The same things were measured in two ways. Each way mixes the same 11 hidden numbers, adds some noise and spreads widely along 6 directions of its own, which tell nothing about the thing.
Some things both ways: the first way, then the second way.
[ 18   2  -8   7 -15   9  -4  -4  -7 -33   1  19  24  31 -11   5  -6   5
  12  -8   6]
[-15   2  -5 -18  20 -25   3 -25   3   7  10  10  -9  10  16   7   0   5]

[ 10  -3  -4   1  -3  14  -7  10   9   6   0  -5   5  -1   3   0 -16  11
 -24  -6  11]
[ -4   3   1 -13  12 -14  -9  -1  21  16   5  -6  -9  -1  19  -8   1   4]

[ 12  34   0 -10  11   1  -7  16  18  17   2   1  -7 -15  -8   3   4   7
 -14   5 -19]
[-11   7  -7 -13   6  -1  -1  10  -4  12  17 -12  17   5   7  19 -12  17]

[  7  13   9  -3  -9  13  10  20  10  -8  -1   7  18  11 -18   7  -1   8
  -7  -7  -8]
[  7 -14   3   4  -2  -1  10   2 -28  -3  -6   0   2  21   5  18   2   3]

[ -5  30  19  -5  20 -18 -19 -14  19  12  -8   6 -16 -18   0  -6  -4  21
 -39 -15  23]
[ -3 -14   0   8  -8   6   6  -8  -3  -6 -15  15  -8  12 -19  -8  15 -25]

[ 11  -5  -7  -1 -21  13   6  10   3 -20   4  16  10  17 -14  -4 -10  -5
 -12  -8   6]
[ 11  -7  -7   2  -6 -18   4  -3  -3   6   7  -1   2  15  19  15  -5   2]

[  2  -7  -6   6  -1  10  -2   5   1  -5   7  -4  10  16  -4   1   0 -15
  20   1  -7]
[-16  -7 -10  12  11  10   1 -17   4  -3  -6 -10  -8  -4  -2 -10   5 -12]

[ 11   1  -3   5 -13   2   5   2   0 -14  -4   4  -7  -7  -4  -1   1  17
 -10  -6  -7]
[ -4  10   4   0  -6   1   6   7  -6  -5  -5  11  -1  -5 -13   5   4  -1]

[ -2  -2   1  14  10 -15 -18 -26  -5  -9 -13   1 -12  -8   8   0   7   3
  -6 -11   1]
[-10   1   4   4  16   6  -6  -3   0  -4  -7   7  -2  -2 -11  -4  16  -7]

[-23   8  15   6   7 -20  -5 -15   2  -4  -6   1  -4  14  -8   5   5 -19
 -10 -12   8]
[ -9  -1  -7   6  -9  -7  -8  12  -5  -7   4   9   5  16 -24 -11   1 -11]

[ 10  -7  -1  -2 -15  -1  -1  -2  -4  -9  -1  16 -19   3   7   4   7  32
 -28 -12  -5]
[ 10  13   6 -18   0  14 -19  22  22  26   8   5  13  -7  12  10 -12  13]

[-13  -8  12   4   4  -1  -5  -3   2  24  -2 -10 -12  -6  13  -5  -4  -5
 -31  -5  16]
[  7   2   0 -18  -1 -21   0  10  -3   8   7  -6   4   3   1 -22 -17  11]

[ 18  23   2  -6  -4  -1   0  15 -10   5  -6   6  13  12 -15  -2  -6   1
 -20   1   7]
[-12  11  -3   6   1   4 -38  23  25  -4   2   9  -1  -2  -3  -6  10  -2]

[  2  27   8 -10   2  -5  11  15   5   3 -10  10  19  -4 -12  -7   7  -9
   6   3  -5]
[ 10  13   7   8  -6  11 -13  32  -6 -12  -7  11  19  -5  13  27   4  -1]

[ -4  -3   6   1   0  -2 -13 -11   2  -9 -18  19  14   7   7  -5  -4  -3
 -13 -11  17]
[22 -2  3 -8 11  0 -4  2 -6  4 -5  2 14  8  7  8 -3  3]

[  1  -1 -12   4   4   5   6   3   3  -5   0 -12   8  -2  -5   1  -6 -10
  21   3 -10]
[  3  -4  -4   7 -12 -33   7   3  -6   3  16 -10  -5  14  15   6   2   5]

[  5  15  -1  -9   8  -6   1  10   8  10  -2   0  -4 -10   0   0  10  15
  -9  -5  -8]
[  2 -12   2  -7   0   9   3  -1   3  11  -1  -5   6   9   9  10   6  -2]

[-3 13 -5  0  8  0  3 -2  4  0  1 -3  7 -1  5  9  1 11 20 11 -3]
[ -1 -11   2  -9   7  -4  22 -24 -14   4   3  -8  -8   9  -1   3  -4   3]

[  9   8  -7  -1  -1   9  20  13  -4  17   1 -19  -8  -9  -3   7  -4  15
  -7   8 -17]
[ -4   6   1  -5  -4  -3   4   7   1   3  11   8   4  -4 -10 -11   0  -8]

[  5   0  -5   8 -14  10  12   6   4  -5   0  -2   3  -2   5   3  -1  13
   4   5  -4]
[  5  -3   3   4   2  -8   9  -9  -2   3 -11   8 -11   0   3  -4   4  -9]

[  4  -6   0   5   5  -5 -11 -10  -8  -2  -4   4 -18  -3  -8  -8   1  -2
 -21 -11   4]
[  1  -2  -2  10   3  15 -10  10  -8  -5   2   4  10   5   4  15   7   1]

[ 10  -3 -19  -3   1  11   7  16 -10   5   0 -11  12  -2   4   1 -13   2
  20  21  -3]
[  8  17  -1 -14   0 -24  -2  -5   4   5  23   5   1   3  10  18 -12  18]

[  4 -11  -9   4 -12  -2   0   8 -13 -13   0  -6  13  17  -8  -2  -9 -23
   0  -4   5]
[  1   6   1  15   4  -2 -11   0   0 -10  -7  18   0   7  -5  16   9 -11]

[ 16  -3 -21  16   8   4 -15 -10  -1   0   4 -18  -6  -9   7  -7 -11  -2
  18   9   3]
[-13 -12 -11 -12  12  -9  13 -25   8  26  14 -24 -13   2   8 -13  -3  14]

[ 18  23   0  -3  -7  19  14  19   7   6  -2  10   4  -5  -6   5   8  25
  11  17 -25]
[-15  34  -3 -10   7  25 -23  27  18   3   5  10  13 -31   2   0  -9   3]

[-17 -10   7   3  -4 -13  -9 -11  -4 -19   5   4  -4  16   2  10   0 -12
   6  -6  -4]
[  1  19   4 -11   9 -13  -1   2  -2  15  19   5  11   4   1  25 -19  22]

[ -5  15   0 -13   6  -9  12  19   3  13   3  -2  12   2  -1  -7  13   0
  13   4   6]
[  0 -12  -3  -3 -11  11  -1  -7  12   0 -10   5  -3   3   4   1   5 -16]

[  9   5 -26   7   7 -16  -1 -13  -5   3  -5  -7 -28 -24   7 -12  11   0
  -3   4  -2]
[  7 -15  -5  11  -7  16   4   1   0   4  -5  -1   7   7   3  12  10 -14]

[-11   7  11   2   2  -3   0  -5   9 -19   3   6  15  18 -16   4   1 -16
  18 -14  -7]
[-30  16  -4   1   4 -13  -1   4  11  -7   8  -3  -5 -14  -2 -10   5  -6]

[  4  23   1   0   2  -6   9   1   5   7  -6   4 -13 -14  -8  -6  10   8
 -14   1  -4]
[-19  -9 -10   2  -9  -7   2  -1  10  -6   2  -9  -9  -4 -13 -30  15  -9]

Other things, the second way, with their names:
<145>: [ -1 -13   4 -19  27  11  18 -28 -20  11 -14   6   1   3   4   1   1   5]
<413>: [ -8  -2   4   7   2   7   0  -4   6  -7 -11 -12  -5  -7 -22 -13   3  -5]
<101>: [ 24 -11   4 -16  10  -4   8  11 -19  19  13   4  21  22  21  12  -3   0]
<326>: [  0  -7  -5  15   3  -2 -12   5   5   2   2 -14  -1   4  13   6  13   6]
<104>: [  4  -7  -2  26  -2  -7   2 -15   2  -2  -6  -2  -7   1   1  10   9  -4]
<162>: [  6   4   2  14 -30 -22 -24  22  15  -9   5  -8 -14  12  -1   2  -4  12]
<213>: [ 13   0  -1  10 -10  -7   3  -7   5  -3  -3   0   0  -3  -6   3   0   2]
<136>: [ -6 -13  -1  -1   3   5  -3  -2   9   0   6 -36  -6  -3 -14 -29   1   9]
<542>: [  3   1  11 -12  14  -4  13 -21  11  -1  -6   6  -6 -10   5   3  11 -13]
<71>: [ -7 -19  -1  -8   1   5  15 -19  -1  -9  -7  -7  -5   6 -22 -19  13 -18]
<263>: [ -9  -4   3   1  12  -1 -14  -2  15   2  -8   2  -1   8   4   6   9  -8]
<306>: [ -1  -3   1  -1   3   5  -1  11 -12  -3  -1   1   0   1  15  -6  -5  -5]
<59>: [ 11   5   1  10 -11  10 -14  20  -5 -15  -2  -3  11   2   6  19  -6   5]
<303>: [-12  15 -17  12 -16 -27  -5  -5   5  -9  10  11  -7   2  -1   7  -7   0]
<229>: [-20  -5   0  -9  12  -2   0 -14  13   4  -4 -14 -11  -3 -18 -23   5   2]
<385>: [ -3   0  -1  21  -4  -9 -10   1  13 -14   1   9 -15  -8  -8 -37  16 -25]
<31>: [ -3 -13  11 -21  13  32  13  -8  -2   7  -6  -3   3  -2  -4   3  13  -4]
<274>: [  0  -3  -1   8  -8  -8  -3   8   0   1  -8  16  -2   9  -6 -11   2 -17]
<286>: [  1   1   2   0  10 -12   2 -17  10   0   9   4  -6   0  21  15   7  -1]
<467>: [ -1  -2  -1  20  -3   4   1   7 -11 -15  -5  -4  -1  -6   7   3   8  -4]
<132>: [-15  13   5 -25   7 -17   0   8   8  10  14   5  -2  -4   2 -10  -1   7]
<287>: [  5   6   2 -11 -12 -15   7   9  -7   8   3   8   5   4 -13  -5 -12   6]
<144>: [  4 -16   4  -5   0  19  16 -21   0   4  -2  -2   1   5   0   8  -1 -13]
<40>: [ -7   6   0   5  31  51  -3 -11   7   9 -13  15  19 -21 -13  -1   3 -25]
<108>: [ -1   9  -1  10  -9 -15   2   4   2  -3  10  -5  -3 -10  12   0  -6   6]
<269>: [  1 -13   4   6   7   2   7  -9   3   7  -9  -6   1   6  -5  -3   4 -13]
<487>: [  5 -10   4  20  -1  13  -2 -18  -4  -9 -30  30  -6  14 -14  14   7 -29]
<294>: [-9 -1 -1 -1  5 19 -5 -4 13 -1  4 -6 -1 -6 -6  1  8 -5]
<69>: [  4  10   4  -8   8  26  -6   5  12   3   3  -3  10 -16 -20  -9  -3  -1]
<289>: [ -2   9  -8 -40   5 -17  10  11  -9  24  25 -19  18  -3  17  -5 -26  34]
<278>: [ -2  -2   7  -3  15   8  -3 -14   4   1 -14  17  -6  10 -20   1   9 -13]
<488>: [  2  -3   0 -18  -7  -5   9  -4  -5  14   0  -7   1  12 -12  -2 -24  11]
<67>: [  3   8  -5   0 -12 -15   8   2  -6  -7  -1   8   5  -5  -8   1  -2   0]
<554>: [ 0 -7 -3 -2  8 11 -1 -8 14 13  9 -5  2 -5 18 -2  5 -7]
<277>: [  6  -6  -5  -7  -9   5   0   3  -7  -1   2   0   9  15 -12   0 -14  -2]
<56>: [ 11   2  -7  12 -14 -13 -29  32  10   5   6 -14   4  13  10   5  -5  12]
<95>: [-19 -15 -10  20  -5  14  -3 -11  10 -15  -4 -17 -12  -6 -10 -19  16 -13]
<203>: [  6 -15  -3   8 -11   5   8  -9 -11   1  -1 -18  -7  10 -16 -19 -19   3]
<250>: [ 11  -5  11 -12  -5  -1   8  18 -14  14   8  -8   5  10  22  24  -2  18]
<420>: [  5  -3   0  -2   3  -1   1  -7   7   2  -2  -4  -5  -6  -5 -27  -7  -9]
<503>: [ -6  -4  -6  33 -16  -5   5 -17   1 -18 -12  11 -16  -2 -25  -7  16 -19]
<272>: [  4   1   4   0  22  -1 -12 -13   4   7  -1  34   5  17  12  23   7 -17]
<234>: [ -5 -15  -5  -3 -28  -3   6  10  -8 -10   3 -20  -9  17 -19 -11  -1   8]
<494>: [  5 -31   0   7  -1  -6  21 -18 -22   2 -13  -2  -8  25   0  -3  12 -13]
<120>: [  1 -13  -4  24 -26 -33   5  -7  -5 -11   4 -12 -20  19  -8  -1   5   4]
<549>: [-15  15   8  18  -2  15 -33  19  24 -15 -22   4 -13 -17 -17  -7  12  -5]

Some of these things the first way, each followed by its name:
[ -9  -5  -4  -7   2  -5   7   1   3  -1  -5   4   1 -10  11  -1   4  11
  -5  -5   4] | <542>
[-11 -11   6  -5   6  12   8  21   0  44   8 -27  -8  -9  15  -1  -7  -1
 -17  11   4] | <420>
[ -9 -27  -8   5 -12  -7  10   8 -13  -4  11 -14 -22  -3   3  -6  10 -15
   7   2 -11] | <503>
[ 14  16  11  -5   0  31  10  22  15  21   5   0   9   1 -10   8  -8  31
 -18   1  -9] | <306>
[-11  -6   5   1  -9 -13  -5  -8   0 -16   3   6   2  18  -3  -1  -3 -22
 -21 -24  11] | <269>
[ -4 -16 -15   2  -7   9  23   7  -6  -1   3  -2  -9   5   3   9  18   8
  24   9 -26] | <554>
[  6   1   4   3   3 -21 -23  -7 -14  -6  -1  -2   8   7   4 -12  -2 -12
 -10 -15  22] | <549>
[  1  12  12   0   7  -4 -17 -14   6  12   1   9 -20  -4   6   0   0   5
 -22  -6  -3] | <40>
[-21   7  10  -6  12 -14  13   4   6   5 -10  -2   0  -9   1   5  19  16
   4  -4  -4] | <31>
[ 14  13 -11   2  -4   1 -10  -4   6  -6  -8  17 -11  -3   4   7   7  17
 -20  -1 -11] | <56>
[ 18  -5   4   8  -6  12  -3  16  -8   7  -1 -11  22   6   2  -8  -4   0
   7  -2   2] | <145>
[  8   5  -9  -4  -1  -1   8  18  -2   0  -1  -7   7   2 -15  -6  -3   2
 -13  -7  10] | <234>
[  6   4  -7  -2  -2 -14  -8   4  -9  -5   1  -5  15  18  -1   1   3 -19
  -6 -12   4] | <263>
[ 11  -1  -3   6  -7   3   4   6  -1  12   3 -15 -12  -4   4   1   0  10
 -23  -7  -5] | <274>
[ -5  -5  -7   2  11 -13 -10 -15 -14   4  -4  -5  -2   4   7  -2   0 -13
  -5  -5  10] | <136>
[ 13  -1 -18   5  -4   2  10  -4 -15  -2   9  -7  -4  -1   2  -4   1  -4
  23  12 -10] | <108>
[ -2 -19 -16  -3 -17  -6  14  15 -20 -13   8  -5   2  20  -2   6   6  -7
   1  -1   0] | <162>
[ 21  14 -15  10   1   6   0 -22  -2  -9 -20   9   3  -2  -2   2 -12  19
 -17  -7   5] | <101>
[  5  -2  -6  -9 -20  10  22  38  -5  -5  15 -11  17  15 -17   5  -8 -14
   3   4 -11] | <120>
[ 23  -4 -37   3   3   0   6  13 -20  31   4 -33 -16 -14  14  -5   0   1
  -9  17  -5] | <277>
[-13 -15  -6   7  -4 -18  -3 -13 -12 -19   5   3  -7   7   8  -3  13 -24
  27   1  -7] | <104>
[ -7   6   8   9   1  -8  -4 -17  10 -17  -6   9   2   7  -2   3   7   8
  -2 -17   4] | <494>
[ 17   5 -27   0  12  -4   5   5 -15  20   7 -17 -17 -14   4  -5  15   1
  14  15 -19] | <95>
